The rows are grouped in 3 ways, from coarse to fine. Each group lies inside one group of the grouping before and may be the whole of it. The rows also spread widely along 5 directions, which tell nothing about the answers.
In the rows, zero is written as 128.
Some rows, each with its group in each grouping after it:
[117 132  90 126 135 112  84 169  98 129  94 119 102  98 122 143 125 129
 159 131 126 133 135 135 107 142 164 145 146  93 119]	z_675 z_765 fara
[150 121 119 105 131 135 123 166 142 114 109 118 105  83 109 132 129 161
 125 127 134 135 111 133  92 151 146 164 162 115 143]	z_880 z_921 moki
[121 116 109 141 104 109 156 109 126 107 129 159 158 138 133 161 149 107
 155 114 116 125 173 124 138 138 108 149 151 154  88]	z_675 z_851 Feka
[114 116 110 115 111 115 148 131 131 129 137 103 138 122 143 153 137 128
 114 137 123 142 146 157 121 127 144 165 136 139 127]	z_837 z_654 dudil
[156  99 138 106 106 136 180 106 167  82 123 181 151 133 110 173 140 127
 130 122 134 132 149 126 138 141 107 168 166 162 116]	z_880 z_193 fip
[138 116 131 109 117 130 136 136 137 138 129 122 119 114 129 133 138 135
 126 120 125 135 136 130 119 138 134 147 142 125 134]	z_880 z_408 Nup
[109  99 115 133 120 101 136 132 147 120 170  59 149 143 154 114 151 157
 105 136 109 139 148 113 135 162 120 207 141 173  70]	z_880 z_408 petap
[120 118 115 117 100 117 126 134 129 166 169  81 133 139 161 131 139 114
 125 119  96 120 150 162 118 125 119 129  95 126 153]	z_837 z_494 fut
[118 112 119 120 100 114 148 121 136 134 155 106 153 138 145 149 139 107
 119 122 104 129 159 156 130 126 125 147 125 140 135]	z_837 z_494 sas
[150 168 103 125 126 125  95 181 103 139 125 189 101 114 115 123  94 104
 169  76 120 114 156 134 114 112 121 101 140  58 162]	z_880 z_170 lud
[129 121 120 131  95 106 150 115 132 135 171 134 161 153 148 148 136  85
 138 108  97 115 183 164 149 121 101 131 118 144 134]	z_837 z_494 kiner
[148 115 135 101 110 137 138 139 145 135 128 141 129 129 127 139 128 131
 128 113 125 127 136 128 120 133 126 139 138 128 138]	z_880 z_193 zoti
[133 134 115 131 111 116 118 158 119 133 148 138 131 129 130 128 114 125
 143  99 115 115 151 129 121 135 118 131 143 117 139]	z_880 z_921 Dato
[131 121 111 107 123 139 118 134 119 124  89 153 107 100 113 164 136 110
 158 133 142 126 134 137 109 136 157 130 151 108 143]	z_675 z_765 Febu
[150 111 116 113 128 135 133 105 131 110 116 146 117 111 123 158 153 121
 167 130 118 118 138 134 119 141 118 138 137 143 131]	z_675 z_765 Ligu
[158 142 123 118 128 125 132 149 127 105 113 179 112 109 104 140 121 115
 151 107 121 127 151 140 124 131 120 140 165 112 140]	z_880 z_408 non
[131 125 122 122 108 125 124 145 131 143 143 133 134 126 135 130 118 122
 137  97 127 123 148 121 123 133 117 129 131 107 136]	z_880 z_170 suni
[101 114 116 124  96 118 131 133 115 164 123 105 125 122 140 150 147 121
 134 116 124 124 143 124 116 136 143 125 128 120 115]	z_675 z_851 ratev
[124 120 121 113 101 118 132 139 129 154 145 104 131 127 144 142 131 104
 125 122 112 125 152 163 123 126 134 127 119 116 154]	z_837 z_494 kiner
[131 107 106 132 141 107 128 143 149  92 147  86 136 111 142 108 150 163
 119 134 110 145 137 125 126 161 122 214 154 163  81]	z_880 z_408 Nup
[133 121 146 121  70 137 187  82 124 126 115 228 157 150 107 207 142  60
 165  92 136 112 184 132 148 108 110  86 149 136 136]	z_675 z_851 ratev
[129 132 124 128  99 121 126 143 122 147 147 158 143 139 132 137 112 103
 144  85 128 115 165 126 134 123 113 114 130 100 138]	z_880 z_170 suni
[126 119 131 109 111 123 129 147 131 145 128 111 114 122 127 133 127 130
 120 121 129 131 136 124 120 139 141 148 147 118 126]	z_880 z_408 petap
[143 108 137  97  94 141 182  85 148 132 149 143 147 139 143 174 146 104
 125 125 120 125 158 162 126 111 117 131 124 159 158]	z_837 z_654 dudil
[146 148 121 130 107 123 130 151 118 115 126 210 137 125 109 149 102  90
 161  81 133 118 172 133 135 117 113 111 152  89 145]	z_880 z_170 suni
[147 119 137 104 116 137 136 132 137 147 135 119 112 122 131 131 139 130
 130 114 118 123 135 131 116 134 121 136 138 125 149]	z_880 z_408 non

New rows. What belongs after each?
[150 119 129 115 108 133 136 126 139 137 160 130 133 134 140 132 131 126
 143 101 110 108 147 129 120 135  99 125 126 139 155]	z_880 z_921 Dato
[122 130 109 120 110 113 149 131 124 121 139 134 140 128 138 155 130 114
 127 127 118 137 161 160 127 118 135 153 138 136 131]	z_837 z_654 dudil
[122 132 109 134 114 113 112 160 122 134 145 127 134 124 136 121 113 127
 138  98 125 126 152 122 126 136 124 144 138 103 119]	z_880 z_170 suni
[122 131 124 105 113 137 113 172 122 159 114 126 106 109 121 144 111 134
 126 105 148 134 122 121 103 129 155 127 145  70 147]	z_880 z_170 lud
[106 130 131 114  92 116 109 156 108 196 148 101 114 144 142 126 116 114
 119 106 121 121 151 124 124 125 142 107 121  95 143]	z_880 z_408 petap
[154 135 126 122 112 126 141 142 131 105 132 189 137 122 106 153 120 111
 150  98 128 119 162 134 126 130 116 132 161 124 142]	z_880 z_921 moki
[149 102 136  94 117 142 146 132 158 128 125 112 125 118 131 138 140 153
 115 128 127 135 118 128 111 144 130 164 140 143 130]	z_880 z_193 zoti
[112 109 134 102 104 133 124 163 127 161 119  86 112 107 126 147 121 150
 105 126 149 137 109 121  97 147 164 138 149 103 148]	z_880 z_921 Dato
[169 118 112 111 127 142 124 100 132 119 130 148 117 120 138 146 151 113
 179 117  95 102 150 143 116 131  96 118 115 145 153]	z_675 z_765 fara
[141 121 113 123 112 129 146 111 130 119 121 147 122 113 127 151 154 114
 158 113 111 116 149 135 119 133 112 130 137 140 124]	z_675 z_851 ratev
[118 108 110 114 120 114  97 158 139 180 173  30 126 137 177  84 140 173
 109 119  93 123 126 120 111 148 121 163  97 138 113]	z_880 z_193 zoti
[124 119 102 117 118 127 101 137 123 180 131  73  99 109 164 108 152 143
 145 115  96 114 126 128  95 138 120 118 102 116 138]	z_675 z_851 Feka
[108  92 135  82  89 143 146 104 144 209 167  24 123 134 181 138 158 145
  90 139 114 129 122 151 101 122 138 130  82 143 168]	z_837 z_654 dudil
[127 121 106 114 144 119 107 177 134 118 104  85  97  79 124 112 131 171
 116 140 130 154 106 130 100 157 166 190 161 110 113]	z_880 z_408 Nup
[115 130 104 130 105 116 112 137 111 166 134 114 116 124 147 127 142 114
 154 102 103 111 154 131 115 128 120 110 112 116 129]	z_675 z_851 ratev
[105 113 121 127  93 120 150 122 120 139 112 138 138 126 125 170 148 111
 139 118 136 130 152 125 128 135 142 134 148 128 105]	z_675 z_851 ratev
[136  95 146  83 104 159 153 123 155 150 125 103 121 117 130 158 141 149
 106 122 149 136 108 116  99 140 139 148 138 116 145]	z_880 z_170 lud
[128 136 105 153 117  96 128 156 117  91 155 163 157 137 123 137 113 120
 149 100 116 123 173 127 141 142 110 160 165 137 102]	z_880 z_921 Dato
[128 141 106 115 107 117 129 137 114 154 153 132 126 132 149 138 123 103
 139 111 105 121 165 167 122 106 122 115 114 117 159]	z_837 z_654 dudil
[ 85 105 134 115  73 113 145 121 121 184 164  83 164 162 156 162 133  96
 103 117 117 127 165 149 137 117 142 121 113 123 139]	z_837 z_494 sas
[113 102 150 107  78 133 152 124 133 172 153 114 153 148 136 163 132 121
 110 108 139 121 149 117 124 134 133 122 135 130 140]	z_880 z_921 moki
[109 105 138 101  95 130 112 132 129 224 171  38 116 141 177 105 143 141
 106 111 108 119 132 122 113 133 129 113  88 118 155]	z_880 z_408 Nup
[163 123 139 112 123 134 170 129 146  62  92 204 130 105  82 176 132 119
 138 125 147 145 144 136 131 142 132 171 200 135 119]	z_880 z_408 non
[120  99  97 115 136 113 106 159 152 132 150  40 119 114 159  98 146 190
 105 138 104 137 112 118 108 166 127 206 128 151  94]	z_880 z_193 fip
[142 135 131 111 102 135 139 140 126 131 129 188 133 135 113 161 112 101
 148  89 139 123 157 124 126 118 122 113 149  94 146]	z_880 z_170 lud
[134 125 126 118 109 128 126 155 126 135 130 136 122 116 124 142 114 132
 132 109 129 122 135 128 112 137 132 130 148 111 149]	z_880 z_921 Dato
[ 90 120 119 123  90 119 132 143 105 162 103 128 124 119 126 168 137 112
 133 117 142 133 145 124 118 132 162 122 145 102 116]	z_675 z_851 ratev
